All groups share one centre, and each spreads out both ways along 12 directions, with some noise.
In the rows, 128 means zero.
Known rows, each followed by its group:
[123 116 164 135 111 111 109 163 142 137 112 133  93 152 136]  K_374
[180 139 130 123 138 101  70 170 137 137 138  97 105 103 137]  K_374
[115 112 100 131 151 170 108 122 158 141 106 123 162  63 128]  K_230
[134 103 118 112 157 106  94  54 160 136  71  84 107  93 155]  K_983
[158 149 148 153 172 153  72 135  92 121 154  62 146 158 101]  K_426
[ 84 159 102  77 150 100 108 152 109  91 123  96  90 107 176]  K_230
[157 143 143 117 141 116  97  95 121 107 122 157 113 130 116]  K_983
[113 140 154 125 136 131 102  88 119 102  84  94 125 121 167]  K_374
[ 90 103 134 146 174 154 140 134 151 190  76 134 111  88 163]  K_983
[142 139 137 142 169 139  58 137 157 113 140  96 102 103 167]  K_426
[137 128 141 144 193 115 177 121 105 137 135 121 136 139 130]  K_823
[182 149 154 189 165 101 105  98 128 120 126  98 132 121 172]  K_701
[ 91  92 136 127 151 115 153 126 145 132 135 138 138 136 127]  K_701
[151 103 112 132 108  74 111 146 134 133 145  81 167 102  89]  K_823
[125 123 175 137  87 143  70  96 152 135 114 105 132 113 169]  K_823
[138 107 121  90 164 138  82 151 163 132 120 118 127 115 208]  K_823
[156 127 183 115  64 135 147 122 108 164 141  99 149 126  92]  K_701
[ 86 123 140  85 155 118 175 114 126 108  96  73 104  83  99]  K_983
[145 143 120 149 133 125 109 117 121 156 116 103 151  61 153]  K_701
[131  95 221 170 103  98 133 121 160 102 126 106 152 178 187]  K_426
[161 117 168 152 168 115 106 152 137 154 102 110 108 135 156]  K_230
[117 121 113 132 196 119  81  91 129 105 119 126 150 132 176]  K_823
[111 167 144 189 140  99 104 124 101 106 102  99 117 112 169]  K_374
[132 140 121 146 129 145  86 133 104 159 171 124 170 106 113]  K_823
[109 107 115 119 154 118 184 154 151 148 118 140 116  88 104]  K_426
[137 132 138 103 114 152 139  78 109 157 139 156 118 170 145]  K_983
[108 135 123 161 182 140  74 121 168  79 122  85  92 133 178]  K_983
[ 75 121 173 174 175 105 156 107 124 137 113 163  89 163 153]  K_230
[121 146 128 127 104 112 127 145 103  87 146  98 159 140 139]  K_418
[132 107 147 137 143 100 133 114 115 133 110 132 143 158 126]  K_823
[178 104 170  67 132 178 114 125 123 171 125 113 164 120 123]  K_374
[128 153 202 122 160 133  74 138  99 116 126  89 107 116 119]  K_418
[148 143 105  57 134 105  83 186 142 104  84 106  53 133 212]  K_230
[159 141  85  60 115  96  90  96 136 104 165 148 105 136 181]  K_426
[ 65  98 141  82  98  93  64 160 153 103 160  78 150 118 200]  K_230
[116  87 164 138 170  98  84 174 129 139 110  79 157 133 141]  K_701
[ 94 127 151 129 137 117 109 140 138  97 108  86 133 112 178]  K_418
[125 126 148 124 158 104 114 144 127  97 155  86 129 139 128]  K_418
[137 103 143  99 162 138 103 125 164  86 115  59  47 210  79]  K_418
[118  96 112  78  74  98 120 141 124 144 122 122 187  89 136]  K_374
[107 149  79 109 129 105 109  95 121  92 150 135 130 102 139]  K_426
[152 110 152 143 161 141  74  93 151 150 132 104 144 107 139]  K_230
[102 200 101 147 132 170 152 161 109 100 113 166 106 105 201]  K_701
[165 161 166 122 137 122 117 181  85 140 121  88  81 157 124]  K_374
[116 175 151 172 137 141 122 151 122  95 137 164  97 126 141]  K_374
[134  71 133 107 104  69 122  91 145 117 121 132 170 171 158]  K_426
[114 146 111 134 147 126  78 153 129  97 106 113 135 110 190]  K_701
[114 103 133  99 120 118 146 178 117 133 139 112 144 147 103]  K_418
[140 135 163  55 142 116 118 195 106 140 148 115 142  92 166]  K_418
[144 141 117 152 196 148  75 153  95 154 101  78 153 100 148]  K_426
[130 149 177 121 159 130  91 163 107 123 145 112 132 103 137]  K_418
[138 145 132 111 164  96 122 136 119  97 124 127 122 107 155]  K_418
[102  96 110 101 200 106  69 174 129  86  68 135 132 181 196]  K_823
[ 84 148  94 130 170 102 155 129 111 108  79 114 112 106 191]  K_374
[109 127 103  97 102 108 138 131 111 136 136 162 160 129 184]  K_426
[103 133  96 125 137 136  99 103 103 146 156 136 148 102  81]  K_418
[ 98 146  66 129 165 114 103 129 122 102 127  89 136  59  84]  K_426
[151 141 142 140 167  70 107 132 118 118 140 113  84 163 176]  K_230
[127 102 112 143 175 137 123  42 141 152 187 130 191  89 120]  K_230
[147 106 139  93 167 106 179 180 102 180 142 115 149 128 165]  K_701
[126 139 101 109 144 103 134 125  91 113 128  73 174 100 144]  K_374
[155 113 160  45 117 137 101 216 158 140  89 101  94 101 175]  K_374
[128 119 151  90 107 163  37 161 158 122 122 116  85 156 139]  K_230
[128 122 103 125 154 107 121 124 151  64  78 119  76 151  85]  K_230
[141  93 141 133 116 139  36 108 153 114 159  88 122 194  78]  K_983
[100  82 161 141  75  91 107 128 137 128 117 119 181 132 108]  K_374
[145 129 180 197 143  98 125 155 135 151 131 136 121 122 143]  K_426
[177  84 142 102 192 116 148 160 157  79 152  58 202 124 124]  K_374
[127 101 143 117 144 123 120 101 142 157  75 149 102 131 122]  K_983
[171 103 131 109 170  94 113 122 168 115 123 103  94 136 142]  K_426
[107 105 164 118 135 100 142 172 128 108  92  63 126 130  96]  K_823
[133  99  62 116 164  81 157 144 109 144 132 108 164  98  44]  K_426
[157 124 175 132 163 130  99 129 144 123 110  63  99 136 152]  K_983
[157 104 139 127 121  98 123 189 150 130 117 144 115 175 181]  K_823
[170  97 119  53 137  87 136 166 138 106 140  96 108 170 124]  K_426
[ 90 118 119 136 131 130 118 102 157  89 119 146 125 133 151]  K_701
[149 113 115 132 122 135  55 148 142 166 135 113 162  90 144]  K_230
[ 99 116 106 114 143 135 119 133 124 147 112 183 121 109  84]  K_983
[157  76  95 103 201  79  75 121 128 139 102 114 174 130 159]  K_823
[134 133 135 107 109 136  94 157 112 157 123 184 160  99 152]  K_983
[134 175 149  97 116  92 110 163  60 105 120 102 160  77 135]  K_418
[143 150 140 129 130 151 122 154  90 176 161 143 160 110 144]  K_983
[170 143 196 162 111 121  78  74 116 118  63 153 105 150 112]  K_418
[130 119 157  97 147 110 129 108 114 121  99  51 132 105 110]  K_823
[125 156 106 187 161 121 108 114 100 136 143 128 157  90 125]  K_418
[135 158 146  93 103 140 123 173  89 145 158 170 175  91 162]  K_983
[115 125 119 112 143  95 121 158 101 111 103 111 145 138 162]  K_701
[122 119 101 111 148  97 105  89 118 139 122 135 167 103 189]  K_701
[ 83 101 160 118 126 165 102  63 131 140 107 109 157 146 153]  K_374
[101 141 154 117 140 148 132 146 125 114  88 116  92 132 141]  K_426
[172 147 132 143 161  87 122 101  90 120 106  47 163  83 115]  K_230
[122 106  71  41 158  99 116 103 135 111 113 113  95 118  95]  K_701
[108 118 105 168 199  97  92 118 122 110 110 118 178 107 176]  K_823
[123  97 172 101 117  81  89 157 149 114  93 116 167  79 167]  K_418
[ 92 136  95 134 129  93 149 129 115 100  92 122 144 127 189]  K_983
[196 152 145 138 179 123  86 160  98 121 122  48 104 129  76]  K_230
[138 136 124  91 122 120 123 134 102 145 130  94 144 101 129]  K_701
[ 93 154 130 140 167 145 153  99 111 107 135  74  98 128 132]  K_983
[160 169  51 104 218 138 128 108  93 165 155 129  81 112 142]  K_374
[148 125  79 127 164 110 125 125 122 178 134 141 162  71 152]  K_230
[174 119 154 152 121  95  66 118 158  85 136 118 159 125 144]  K_418
[111 123 115 123 186 101 187 117 100 123 113  92 127 103  72]  K_823
[153 145 107 137 164 124 123 157 110 133 172 102 147 107 140]  K_701
[155 156 119  87  99 124 142 123 107 110 162  77 123 108  86]  K_701
[129 126  83 133  89  58 178 149 142  86 151 119 120 122  97]  K_823

New rows, each followed by its group:
[138 113 117 145 141 117 142 170 138 125 176 120 112 146  45]  K_823
[ 64 121 111 116 124 133 168 127 125 102 119 121 110 179 145]  K_983
[159  70 145 165 196 132  57 139 147 173  89  67 180 117 129]  K_426
[ 93 136  99 126 135 137 119 136 100 127 140 124 173 114 132]  K_426
[ 90 112 120 134 155 135  92 129 133 106 107  90 173 120 165]  K_426
[132 122 149  81 137 117 154 193 124 100 155 115 136 129 104]  K_983
[156 143 120 120 119 122 123 155 136 134 139 145 123 132 219]  K_823
[123 140 118 101 111 104 106 172 116 152 109 111 122  63 144]  K_426
[ 88 132 134 110 172 128 152 198 121 129 149 157 137  94 158]  K_418
[127  91 130 148 195 164 108  32 156 160 110 138 126  96  47]  K_230
[ 86 116 152 177 146 125 130 129 144 105 103 104 125 159 157]  K_983
[119 156 118 189 114 107 111 127 122 130  94 121  91  88  70]  K_823
[128 133 113 123 108 122 124 178 156  93  52  97  85  96 103]  K_701
[175 130 104 146 115  99  82  72 102 135 144  98 186 102  88]  K_230
[128 143 128 134 186 193  85 104 111 142 126 100 143 126 148]  K_426
[145 126 190  97 129 150 134  88 124 182 101 142 125  87 163]  K_983
[ 56 106 147 103  91 164 110 174 147  99 129  75 135 155 146]  K_418
[169 130 150  83 119 113  68 172 138 135 126  90 101 110 177]  K_426
[ 91 116 173 111 130 128 104 142 123 119 176  94 134 152 131]  K_230
[196 150 150 105 129 140 113 181 109 135 200 116 130 146 122]  K_374
[123 113  80  93 133  59 132 144 105  96 110 124 128 153 109]  K_426
[128 134 158 148 117 121  71 109 129 106  59 120 114 114 110]  K_418
[111 115 170 118 142 121 171 216 120 123 115 108 129 139 129]  K_983
[154 144  78  77 202  83 167 125 109 108 184  86 116 123 171]  K_418
[ 97 121  92 126 148 116 126 141 133 140 127 161 130 102 135]  K_426
[102 129 145 131  98 136 115 138 108 138 111 123 189  83 142]  K_374
[142 140 130 151 105 123 122 136 124  86 128 101 171 133 157]  K_230
[129 133 179 155 126 112 101 168 130 145  94  84 139  88 183]  K_426
[138 142 144 139  94  76  77 160 109 139  90 129 108 146 202]  K_230
[152 135 127 162 144 141 106 143 143 144 123 134 126 107 147]  K_701
[108 151 106 124 169 165  88  97 110 121 122 137 118 135 132]  K_426
[121 105 109 108 148 101  69 112 133 123  93 110 164 101 176]  K_823
[ 86 109 144  90  41 146 100 104 121 120  53 134 121 156  78]  K_418
[171 151 186 135 110 109 109 151 108 152 125 106 103 126 155]  K_426
[ 88 182 160 113 134 122  83 168  67 120 100 107 151  34 152]  K_418
[ 98 116 114 150 118  75 130 155 126 125 118 151 152 111 159]  K_426
[ 81 140 103 132 126 126  71 144 114  87  87 160 108 163 131]  K_823
[153 144 141 106 133 145  68 179 130 126 172  85  94 119  91]  K_426
[114 109 117 138 167 114 143 141 131 131 107 121 144 126 146]  K_426
[123 113  93 109 116 151 110 153 178 134 113 160 125  96 173]  K_701
[157 132 198 139 152 146 144 141 108 122 108  82 115 161 107]  K_230
[ 81 133 131 149 152 163  95 149 130 102 138 102 150 131 132]  K_426
[144 154 171  78 136  84  98 141 104  86  90 121 114  92 142]  K_418
[133 104 113  78  92  61  89 119 119 129  70  99 148 107 161]  K_426
[123 152  95 138 138 150 139 172  81 158 160  98 147 125 106]  K_418
[161 152 116 140 116 120 141 168 123 142  66 100 108  69 125]  K_701
[121 106 142 141 106 122  93 214 158 165 140 141 149  84 153]  K_374
[166 148 100 124 150  92 144 109 111 100 136 128 133 130 155]  K_418
[158  98 115 116 171  92  70 145 104 134 108 122 164 164 142]  K_823
[112 130 133 152 117 121  59 202 135 161 106 146 108 126 189]  K_230
[113 106 138 130 104 123  61 159 138 112 124  87 147 156 127]  K_983
[143 129 133 125 105  78 161 116 118 120  64 110 128 112 140]  K_701
[148 135 130 156 153 100  96 110 138 108 166 122 172  99 190]  K_418
[145 139 131 156 111  79 115 148 102 111  89  63 154  93 114]  K_701
[130 117 128 107 152 126 100 135 121 112 144  73 122 151  90]  K_374
[ 84 137 116 163 156 110 153 175 129 103 104 112 136 132 201]  K_983
[100 149 115 115 117  96  93 136 127  99 100 140  86 116 143]  K_426
[158 168 149 118 117 111  62 129  91  88 142  85 119 162 168]  K_426
[ 76 131 154 123  84 128 105 138 130  67  37 136  95 170 132]  K_701
[184  72 149  97 119  42 115  98 102 157 114 112 179 177 141]  K_701
[153 104 168 140 153 112  93 143 134 142 129 102 140 152 151]  K_701
[124 115 131 113 156 117 106 160 133 107 131  98 161 129 201]  K_823
[ 91 111 160 109 128 139 166 140 108 173  93 140 132  94 100]  K_983
[ 63 126 117 117 172 140 140 155 132 120 132 125 125 106 149]  K_701
[149 139 150 156 236 140 136 125 148 118 118 118  90 134 186]  K_823
[137 128 128  82 189 128 101  95  93 157 161 112 130 132 143]  K_701
[136 118 105  94 179 128  14 217 105 136  65  76 116 145 152]  K_426
[130 139 155  77 135  97 106 124 101 111 129 136 138  93 141]  K_418
[ 99 100 170 100 153 129 124 117 131 149  83 164 125 166 228]  K_701
[142 149 152  65 174 118  55 172 132 102  97 124 104  40 160]  K_418
[128 138 131 193  68 128  79 125 130  93 133 107 192 136 144]  K_418
[ 86 111 114 132 152  94 119  65 153  79 103  73 128  94 122]  K_983
[116 124 115 135 100 144  92 138 164 102 100 146 112 132 122]  K_701
[166 186 116 133 182 111 142 188  57 130 192 123 149 101 117]  K_418
[163 111  93 100 135 125 122 164 153 147 105 144 109 119 136]  K_701
[104  94 136 163 149 155  98 152 167 149 140 132 142 130 126]  K_418
[164 159  87  45 202 101 102 151 102 130 126  78  94  53 151]  K_418
[107 109 168 141 140 145 116 182 131 138 141  37 132 146 113]  K_983
[140  92 165 129 185  77 135  76 123 169  95 105 142 117 170]  K_701
[181 109 193 158 127  94  59  78 165 122  76 143 148  97 195]  K_418
[192 135 146 199 132 104  28  72 149  93 105 139 135 113  94]  K_418
[146 111 141 134 126 111 107  97 110 154 145 119 170 137 118]  K_823
[ 82 116 124  97 138 130 107  84 141 128  87 159  82 129 130]  K_230
[133 133 108 143  92  78 102 109  99 111 114 115 188  92 104]  K_418
[130  88 121 102 169 136 115 127 176 113  48 110  88 112  92]  K_230
[167 133 140 151 163 103 151 140 120  97  49  95 104 138  98]  K_230
[161 120 156 133 203 121 129 129 126 150 120  92 108 120 120]  K_230
[157  96 124 145  98 115  80 125 181  92 123 113 156 147 147]  K_418
[144 118 106 113 195  84 130 113 132  96  82  70 104 125 133]  K_374
[ 62  96 175 124  77 160  88 125 126 159  36  79 114 138 100]  K_418
[123 153 163 162 124 123 119  92 126  82 116 153 132 150 161]  K_418
[111 149 102 100 142 109 177 196  73 113 160  59 139 145 115]  K_418
[137 129 137 128 132 101  85 152 147  67  99  93 127 119 140]  K_418
[104 122 104 145 159 151  74 176 150  96 167 107 121 159 133]  K_983
